Every row belongs to one group in each of 4 separate groupings. Each group adds its own fixed numbers to the row, and there is some noise. The rows also spread widely along 14 directions, which tell nothing about the answers.
(in the rows, 128 means zero)
Known rows, each followed by its group in each grouping:
[144 120 137 136 127 124 116 135 142 144 165  87 124 113 136 133 124 107
  80 141 151 106 136 109 136 158 106 106] -> (1) (3) Suz k_198
[112  93 127 147 139 121 159 199 144 166  96 117  77 104  78 130 132 138
 150  84 106 131 105 168 129 142 122 134] -> (2) (4) fulib k_454
[ 91  99 154 130 118 110 135 134 160 120 136 149  98  97  65 128 138 111
  98 102 122 126 121 151 130 115  65 137] -> (2) (2) beb k_198
[ 89 177 145 111  92 126  89  43  98 102 184 109 198 126 176 163 112  99
 131 143 111 156 109 125 140 105 126 186] -> (0) (1) mav k_9
[155 199 112 131 107 154 131  82 140  50 150 168 197  95 144  78 165 128
 168 167 140 118 137 149 131 109 137 163] -> (0) (3) zop k_454
[155 130  90 173 166 135 138 145  89 118  85 122 125 109 140 107 134 116
 144 130 170 128 151 118 129 120 189 143] -> (1) (2) mav k_9
[108 157 100 138 178  66 150 104 110 104  79 139 108 169 193 130  51 127
 151 168 169  99 130  73 114 120 120 178] -> (2) (1) Suz k_341
[183 130 143 132 170 165 142 114 188 135 159 118  95 127 141  76 163 104
  91 167  78  54 167  93 135 211 141 125] -> (1) (0) zop k_341
[159  71 131 144 175 124 126 159 111 161 141  87  87 109 111 151 102 109
 103 101 159 116 150 128 107 158 141 122] -> (1) (4) nemil k_198
[109 136 118 112 159 196 138 146 148 139  67 123 149 141 142 113 177 105
 128 118  69 135 155 131 108 168 202 184] -> (2) (0) beb k_198
[147 131 163 137 137 144 117  89 136 186 158 115  64 120 124 136 101 141
 155 113  82 117  77 143 150 168 151 156] -> (1) (3) nemil k_198
[161 130 140 146 140 127 151 139 160 186  77 143 127  96 100  92 183 103
 127 117  84 106 160 100 135 153 173 126] -> (2) (0) fulib k_198
[146 122 130 114 129 143 116 147 149 145 166 112  99 147 192 129  82 131
  81 126  86 115 125  89 149 183  98 151] -> (1) (1) beb k_198
[139 153 100 120 156  90 142 105 127 128 102 109 100 112 106 120 116 130
 211 158 163 112  56 172 144 100 135 179] -> (0) (3) fulib k_454
[102 155 144 153 126 103 173 129 220 160  98 136  93 143 144 120 132 104
  56 151 152  85 155  94 129 155  95 112] -> (2) (0) Suz k_454
[149 131 130 148 169 147 106  88  86  97 176 113 119 102 117 111 146  95
 129 152 134 115 139 128 150 138 165 135] -> (0) (2) Suz k_9
[137 137 130 163 164 149 154 111 137 114 123 118  97 119 111 109 159 116
 148 170  96 101 132 132 128 161 167 157] -> (1) (3) Suz k_198
[147 122 136 174 120 136 124 115 130  90 173  96 110  91 143 147 137 117
 140 131 166 167 108 151 137 111 124 182] -> (1) (0) zop k_341
[113 150 139  74 124 159 131 111 189 134 110 180 151 141 107  86 122 125
  99 116  87  56 159 129  93 178 111 118] -> (1) (2) zop k_198
[106 185  94 180 113 121 173  94 108  54 113 136 185 120 146 117 135 146
 195 176 145 107 140 139  89 116 149 157] -> (1) (3) beb k_454
[151 152 151 117  87 152 115 117 136 163 204  63 220 133 215 149 106 137
 123 126  78 106 141 107 114 194 137 113] -> (2) (1) fulib k_454
[114 122 142 191 130 158 154 143 132 116 174 117  92 105 123 151 120 146
 142 103 104 134 121 166 110 150 146 135] -> (0) (3) mav k_9
[ 92  68 116  99 142 174 121 169 123  63 159 113 128 115  71 119 146 126
 138 100  74 127 129 185  91 147  98 173] -> (1) (0) beb k_9
[105 147 131 100 157 138 140  74 163 123 116 129 138 138 111 123 124 106
 124 146 150  64 150 146  75 157 139 136] -> (1) (4) beb k_454
[106 129 114  95 112 115  79 144  71 171 121  88 163 120 127 154  73 138
 156  64 163 135  89 144 112 121 141 109] -> (1) (1) mav k_9
[174 147 154 123 152 143 116  85 171 135 145 144  83  91 114 104 145 106
 128 125 160 117 108 152 140 128 141 154] -> (0) (3) Suz k_341
[ 95 155 122 151 143 142 123 113  99 134 118 106 126 102  81 109 181  89
 141 155  87 116 117 127 164 140 170 123] -> (0) (3) fulib k_198
[ 95 106 127 113 177 106 116 126 128 146 132 122  64 165 138 141  43 120
  73 118 170  80 143  94  95 166  96 117] -> (1) (3) Suz k_9
[ 94 107 101 141 154 135 103 127  51  90 164  61 151 121 126 142 124  93
 113 149 157 128 148 113 128 142 138 122] -> (1) (2) beb k_454
[ 77 160 114 103 115  97 115 141 136 138  78 163 140 150 124 118  60 139
 118  89 201 100 113 130 105 119  86  98] -> (2) (4) Suz k_198
[111 154 109 106 143 101 173 104 225 114  54 124 165 124 122 118 178  64
  74 190 202  92 163 136 102  97 108 168] -> (1) (2) fulib k_454
[ 70 167 123  86 127 127  86  82  90 121  92 176 143 136 130 123 101  99
 124 113 128 153 117 108 140  98 129 192] -> (0) (3) mav k_198
[118 147  90 128 144 123 124 164 101 112 117 127 113 136 168 119  81 133
 132 124 165 128 117 116 144 123 122 140] -> (0) (1) mav k_454
[128 124 112 138 160 118 122 124 113  98 139  96 134 124 132 121 123 109
 125 157 159 107 132 117 126 135 116 137] -> (2) (3) beb k_198
[ 93 143 138 185 133 167 144 126 120  99 209 112  74 167 199 149  62 149
 105 149  71 117 123  98 144 198 118 153] -> (0) (0) zop k_198
[150 160 132 170 155 181 119  90 118 134 153 143  86 109 141 106 126 133
 145 107 143 108 125 135 131 158 197 117] -> (0) (0) beb k_9
[134 113 125 170 139 152 118 143 105  98 158 155  78 116 140 111  95 141
 121 104 126 138 132 121 134 141 120 156] -> (1) (3) mav k_9

New rows, each followed by its group in each grouping:
[120 166 148 128 106 135 130 112 171 135 131 173 127 110 113  97 152 101
  85 130 104 109 139 118 153 143 111 119] -> (0) (4) Suz k_198
[150 116 110 108 141 111 127 134 131 127 142  83 164 127 149 135 108 119
 113 138 146  93 144 114  97 149 115 130] -> (1) (3) beb k_9
[203 133 124 160 106  93 147 152 136 154 140 144 118  62 108 108 118 162
 173  86 156 111 102 153 136 113 129  90] -> (0) (2) beb k_9
[106 111  85 177 125 145 172 197 135  36 150  63 114 112 143 139 181 118
 152 180  74 193  77 177 181 105 103 236] -> (0) (0) beb k_9
[ 94 159 110 125 125 148 163 166 160 121  74 164 133 120 114  97 164 113
 103 120  91 119 154 130 131 144 134 141] -> (0) (4) beb k_454
[135 149 130  32 150 163 106  98 179 143 103 137 182 136 111  87 141 119
 145 117 101  58 127 155  90 165 138 130] -> (2) (1) beb k_198
[133 119 112 119 121 118 113 165 114 162  85 110 146  84 101 127 160  92
 104  92 171 161 139 129 136 109 142 130] -> (1) (4) beb k_454
[116 148  79 107 161 135 158 165 139 117  78 121 143 148 153 125  89 139
 161 128 169 104 122 162  86 136 147 162] -> (0) (4) fulib k_454
[244 142  90 146 148 130 125 149 108  93 134 137 166  61 145  70 168 120
 155 140 185 125 162 114 139 109 162 130] -> (0) (3) beb k_454
[116 137 126 114 140 120 128 119 141 156  91 110 114 127 153 166  93 118
 131 107 196 151 111 149  99 107 150 176] -> (1) (1) Suz k_454
[ 81 122 178 142  97 199 120  77 147 150 178  85 141 128 175 220 107 131
 122  73  98 199 106 192  83 145 177 220] -> (1) (2) beb k_9
[160 125 169 121 132 113 130  74 184 167 141  92 131  79  84 146 174  98
 144 133 143 110 100 172 119 123 135 145] -> (2) (3) beb k_198
[103 186  85  95 149 131 132 111 153  92  89 127 174 158 170 106 109 107
 119 179 168  92 125 121 116 128 124 163] -> (0) (3) fulib k_198
[175 103  82  74 151 100 135 166 128 114 100  63 196 105 113 120 131 129
 182 130 169  93 122 162  69 127 124 142] -> (1) (3) beb k_341
[156 152 122  71 115 175  57 117 159 154 151  74 140 102 143 115 145 104
 108 110 209 147  62 177 165 123 129 141] -> (1) (3) beb k_454
[133 147  89 124 145 146 104 152 103 129 119  42 155 127 138 121 142 111
 143 160 171 116  91 145 149 146 163 116] -> (1) (3) Suz k_198
[ 86 136 105  82 158  97 137 123 155 133  88 113 123 147 135 144 100  89
  81 147 185 103 133 120 113 121  99 153] -> (0) (2) beb k_454
[189 137 151 190 115 103 143 111 171 145 161  85 126  69 137 126 193  93
 102 162 139 137 125 119 175 117 124 135] -> (2) (3) beb k_9
[ 95 158 133 104 105  92 153  95 191 144  74 127 179 114 102 133 180  72
  85 164 119 107 148 120 118 116 109 151] -> (1) (4) beb k_198
[144 128 151 137 145 144 110  58  87  73 186 155 158 109 139 110 111 130
 175 130  91 119 154 116  94 142 136 185] -> (2) (3) fulib k_341
[101  88 153 142 134 185 121 167 111 167 168  95  92  94  86 165 123 142
 132  41  84 149 115 181  96 167 163 117] -> (0) (3) beb k_9
[ 58 166  95 112 133 127 142 167 170 113  91  63 154 172 145 116 129 111
 109 171 142  85  95 150 138 160  96 115] -> (2) (4) Suz k_341
[140 190 114  93 121 122  86  72 132 139 117  84 176 125 165 110 157  87
 145 175 155 136  71 135 194 113 138 175] -> (2) (4) beb k_454
[161 170 111 208  78  56 181 133 115 115 123 131 154  72 107 109 149 154
 200 161 138 109 118 121 144 101 115 101] -> (1) (3) zop k_454
[164 156 120 151 122  97 125 126 103 162 112 111 153 105 155 128 104 141
 169 113 188 128 118 117 124 119 158 116] -> (2) (3) Suz k_454
[125 158 138 102 105 139 150 149 190 164 111  99 175 115 147 145 141 122
 116 103 121 115 130 155  94 146 143 122] -> (0) (1) Suz k_341
[154 142 112 105 195 175 136 108 128 115 134  84 131 150 150 115 131 122
 173 178  91  79 119 151 111 186 195 170] -> (0) (3) Suz k_198
[132 150  91  85 183  96 152 115 174 134  46 123 117 146 125 100 128  99
 126 178 166  60 128 117 112 129 133 149] -> (1) (1) beb k_198
[218 164 117 142 119  87 154 124 145 182 116 100 191 100 191 132 118 126
 138 143 155 102 148  99 129 136 165 114] -> (0) (2) nemil k_198
[ 68 165 132 134  98 123 135 138 176 173  60 140 118 137 132 138 124 117
 103 102 148 151  89 144 153 110 121 150] -> (2) (2) mav k_198
[138 148  78 156 176  92 151 115  80  39 134 115 185 130 165 102 110 101
 134 200 169  77 193  71  92 129 125 137] -> (0) (3) fulib k_341
[ 90 114 109 163 149 132 118 146  85 106 129 113  79 116 105 145  91 132
 140 102 184 145  99 161 133 111 130 139] -> (1) (2) zop k_9
[170 161 103 169  81 130 130 189 127 101 150 124 154  97 167  97 112 176
 178 113 138 141  82 151 171 120 102 115] -> (2) (1) zop k_198
[123 160 135 100 124  97 129  86 175 152  99 134 127 118 118 131 114 122
 154 127 187 114  85 167 134  98 111 160] -> (2) (2) zop k_454
[112 167 114 150  68 171 132 174 148 120 120 148 172 121 180 108 124 147
 100  97 129 148 141 128 137 144 126 126] -> (1) (2) mav k_454
[ 98 156 138 122 114 157 100  87 138 110 137 144 143 119 149 123 141  88
  81 135 140 157 144 112 140 118 120 185] -> (1) (3) fulib k_454
[ 97 117 141 133 126 145 114 125 102 172 155  68 142 115 150 199  99 112
 107  74 177 163 137 140  83 140 168 132] -> (0) (0) beb k_454
[164 140  81 179 116  51 153 164  88  84 119 117 161  86 139 118 119 123
 143 155 200 136 134 107 150  72 101 119] -> (0) (2) Suz k_9
[130 100 122 136 142 194 127 190 136 108 132 151 122 114 131  93 129 131
  90  78  97 125 185 119  87 176 134 134] -> (1) (3) fulib k_341
[188 160 100 136 141  83 120 120 121 131  98  78 197 112 198 129 134  89
 127 168 214 141 139  94 148 100 146 162] -> (2) (4) zop k_341
[141 185 115 141 133 146 151 125 163 171  46 180 145 107  91  55 181 111
 131 126 108  61 163 112 128 164 188  77] -> (1) (4) fulib k_198
[167 178 103 167 119 118 122 120 102 116 164  92 143 106 181 122 108 138
 159 152 167 116  93 121 166 128 144 111] -> (0) (1) beb k_198
[146 129 137 135 145 144 136 173 156 178 141  92  84 107 126 124 132 120
 105 105 112 101 119 127 144 172 141  91] -> (0) (1) zop k_341
[134 134 132 104 148 109 116  95 118 158  72 138 135 107  98 132 123 118
 178 101 175 136  98 162 117  95 165 165] -> (2) (2) Suz k_198
[126 136 121 155 149 181 143 121 157  65 132 177  84 129 137  76 150 124
 121 155  65 123 133 136 162 147 127 202] -> (1) (2) mav k_9
[124 152 115 149 154 116 137 115 133 127 111 137  51 141 126 100  98 140
 154 162 120  98  78 123 165 149 122 157] -> (1) (3) Suz k_198
[128 134 130  77 127 180 105 129 150 126 119 184 157 124 125  85 126 119
  89  78 117 102 181 125  89 168 130 128] -> (1) (4) beb k_454
[121 194 111  78  94 106 103  97 118 124  92 191 190  96  90  66 149 113
 159 121 104  95 115 117 152 102 119 115] -> (0) (1) fulib k_198
[251  98 133 173 123 119 107 147  81 145 205 105 156  70 154 117 102 140
 135  98 178 111 168 101 117 160 149  72] -> (1) (4) Suz k_198
[117 155 116 165  89  91 143 127 114 141  89  93 180  83 116 151 155 119
 173 111 166 162 111 146 114  85 156 145] -> (1) (0) nemil k_341
[120 100 152 134 171 179 137  84 116  93 140 148 141 130 146 155 114 107
 118 118 120 136 198 133  52 152 182 204] -> (1) (2) Suz k_198
[167  97 101 146 150 180 139 160 100  59 164 107 174 117 167 133 112 144
 154 117 137 132 167 153  69 157 157 171] -> (1) (4) beb k_198
[142 124 146 131 146 156  88  94  78 139 199  95 155 129 148 136  68 147
 149  98 156  79 135 132  91 185 159  75] -> (2) (2) Suz k_198
[ 72 132 120  91 150 157 151 136 202 103  98 128 126 141 100 128 144  98
  85 129 143  92 142 166  80 143 106 150] -> (0) (0) beb k_198
[105 157 122  74 144 125 129  99 142 145  92 117 181 130  98 104 144 114
 171 139 107  67 124 146 100 145 148 127] -> (2) (1) fulib k_454
[116 149 131 153 171 127 164  88 144 128 100 139 114 135 164 156  87 119
 134 124 167 118 156 130  73 134 174 172] -> (0) (2) nemil k_341
[114  91 150 174 119 135 114 113 101  91 197  86 120  75  90 163 153 102
 118 125 142 162 124 154 123 116 110 152] -> (1) (3) beb k_198
[115 137 141  99 111 137 129 113 172 111 145 112 180 139 145 137 112 129
 127 131 136 108 116 164 100 141 100 150] -> (2) (2) Suz k_198
[126 117  86 175 161 130 128 154  66  60 138 121  82 108  88 101  98 153
 198 136 179 111  88 167 142 118 127 126] -> (1) (2) zop k_198
[157 102 115  74 115 143  96 182 160 120 161  71 170  86 110 123 164  96
  84 118 158 134 112 162 140 124  81 125] -> (0) (3) beb k_198
[123 103 136 112 113 159  80 175  98 143 167  73 144  66  61 124 200  82
  97 101 111 162 112 156 174 128 129 103] -> (0) (3) Suz k_198
[150 124 143 151 115 105 159 144 160 174 123 131  59 114 116 142 101 156
 168 114  81 129  71 154 155 146 118 169] -> (1) (4) zop k_198
[180 123 139 215 136 102 130 107  71 120 192  64 115  76 132 137 133 135
 194 145 150 135  95 138 163 130 160 117] -> (2) (2) Suz k_341
[133  95 138 105 156 180 130 152 128 117 132 171 109  97  62  98 151 121
 148  84  55 118 142 170 108 156 145 162] -> (0) (4) fulib k_198
[ 94 154 105 152 128  73 125 116  92  90 128 138 131 136 129 116  67 139
 148 150 179  93 116 101 132 115  74 111] -> (2) (3) zop k_198
[197 128 128 118 167 172 156 153 166 196 111  49 155 119 186 164 143 122
 142 122 144 128 139 166  91 173 233 160] -> (0) (2) Suz k_454
[185 164 141 164 115 160 157 121 202 137 136 121 173  94 145  99 179 121
 130 143 134  94 144 154 123 156 157 113] -> (2) (4) fulib k_198
[ 86 134 132  81 157 161  95 131 152 172 100 117 107 137 130 148 109  91
  68  85 159 143 120 143 119 133 142 156] -> (0) (3) nemil k_9
[100 132 153 146 141 147 110  67 126 121 160 128 115 129 133 144 100 116
 131 115 158 122 124 138 105 137 139 154] -> (2) (0) fulib k_198
[132 141 101 106 136 113 142 150 167 141  63 117 151 105 124 122 181  78
  98 134 148 143 137 126 138 100 141 170] -> (0) (0) beb k_9
[ 94 140 141 123 110 135 111  98 147  89 147 134 167 130 142 133 124 102
  91 130 170 132 147 125 108 119  96 153] -> (2) (0) Suz k_198
